Every row belongs to one group in each of 2 separate groupings. Each group adds its own fixed numbers to the row, and there is some noise. The rows also spread widely along 4 directions, which tell nothing about the answers.
Some rows, each with its group in each grouping after it:
-10  3  -10  5  2  8  -4  -13  13  4  16  -6  -3  -16  9  21  9  6  10  -1  2  14  5  -9  0
G k_530
7  7  -9  -14  9  -20  6  -15  -2  5  -12  9  -9  12  9  -21  5  -10  8  -25  -18  5  -7  -7  -28
C k_727
10  -25  -8  -4  -6  7  -11  -13  -5  6  4  -3  -3  -15  -3  8  17  -7  -12  -10  -7  2  9  -2  4
C k_530
-12  6  14  12  8  21  -15  1  -7  -8  21  -14  0  -12  -16  7  -17  2  -2  -13  -1  -13  -3  -8  10
G k_964
-5  -17  -25  -12  4  -27  8  -18  25  -2  -10  5  -11  10  -12  -9  6  19  9  -3  -7  19  1  6  -8
S k_964
4  -22  -19  -17  -5  -15  6  -7  18  -3  -7  1  -3  -6  -25  -12  22  -13  0  8  -16  -1  3  12  -12
S k_87
-19  3  3  -1  -2  -3  4  4  0  2  -3  1  3  -24  -17  5  4  -3  -6  4  -3  -3  -3  19  0
S k_727
25  -20  -1  -4  -7  -1  -18  -10  15  -3  6  -25  -9  -12  -9  26  8  -22  -15  3  -36  15  29  5  2
S k_483
-45  25  -3  -3  3  -12  19  -12  12  12  -7  7  -5  8  -7  -17  16  1  17  -2  11  2  -4  2  1
C k_87
-17  19  -2  3  -9  -1  2  -10  17  8  9  -14  -6  -5  14  18  -2  3  16  1  -3  22  9  -12  1
G k_483
-33  6  17  15  -2  19  4  2  -26  6  4  6  14  -8  -23  -11  -16  15  -9  -15  29  -22  -11  9  25
C k_964
-30  -11  2  0  -3  -3  10  5  -4  5  5  5  11  -7  -25  -15  -4  26  6  -10  26  -2  -13  8  5
G k_964
-5  12  -8  -7  7  -2  -7  -8  4  1  -1  -2  -4  -14  0  8  -2  -9  1  -9  -19  2  -4  5  -9
S k_727
17  -19  6  -8  18  18  -18  -3  6  -2  21  -21  -18  -12  -13  5  2  -2  -11  1  -23  -3  11  1  0
G k_964
9  -10  8  5  10  20  -22  -1  2  -10  12  -24  -6  -21  -20  22  -5  -10  -16  0  -14  -10  10  8  18
S k_964
5  8  -3  6  -8  3  -12  -13  7  -1  5  -22  -1  -9  0  24  -6  -20  -4  -17  -24  7  13  -12  5
S k_483

New rows, each followed by its group in each grouping:
21  0  8  -2  -3  9  -16  -14  -6  -5  7  -24  -6  8  -1  5  -2  -26  -16  -20  -31  5  16  -16  0
C k_483
-35  19  -26  13  -14  -17  10  -19  20  6  -10  9  14  -8  8  15  -5  13  28  -25  16  17  -9  -9  -5
S k_530
-23  12  23  13  20  25  -12  -6  -5  4  14  -19  -4  -12  -7  15  -11  -6  -15  0  -2  -10  2  2  30
C k_964
13  -22  -5  -18  -1  -4  -5  -1  8  -4  8  -6  -7  -6  -24  -14  27  -3  -6  15  -12  -4  10  7  -8
G k_87
11  7  -12  1  -15  -21  -3  -16  13  -1  -6  -12  0  4  6  9  -2  -8  -1  -22  -20  16  3  -12  -12
S k_483
-21  -5  -17  -9  4  2  1  -21  23  16  2  -3  -9  -11  9  20  21  -2  3  12  1  22  10  7  11
C k_530
-15  13  -14  -14  11  -17  4  -19  16  13  -7  3  -23  2  22  -2  13  -9  14  1  -20  20  5  -1  -10
C k_727
9  -7  -20  -13  18  -12  -13  -19  27  -4  1  -16  -20  -4  0  11  1  -3  12  -4  -25  15  8  2  -3
S k_964
18  -19  -12  -14  -1  -13  2  -5  7  3  -10  -3  -7  -15  -12  -4  11  -8  -8  -2  -16  4  -1  12  -20
S k_727
-12  1  -1  -14  0  -5  10  0  7  10  -1  4  -5  -7  0  0  15  4  7  7  -1  7  -6  5  -10
G k_727
2  -15  -19  -7  12  -13  -5  -16  27  -1  1  -12  -16  1  -6  10  3  2  5  -1  -16  14  8  3  1
S k_964
17  -26  -4  -16  -18  -13  6  -7  -7  8  -7  -10  -2  11  -12  -17  14  -6  -16  -16  -15  9  9  0  -5
C k_483
-23  8  2  2  1  -1  15  -2  4  10  -8  6  -2  -2  -15  -20  14  -4  7  0  8  -7  -4  2  0
C k_87
-32  13  -14  10  -5  -7  5  -20  10  16  -6  5  3  -2  10  2  6  8  17  -15  17  16  1  -8  1
C k_530
-13  29  8  13  5  10  -4  -4  -7  2  9  -8  6  -3  -12  -7  -6  -11  19  -23  -1  -20  -15  -20  -16
G k_87
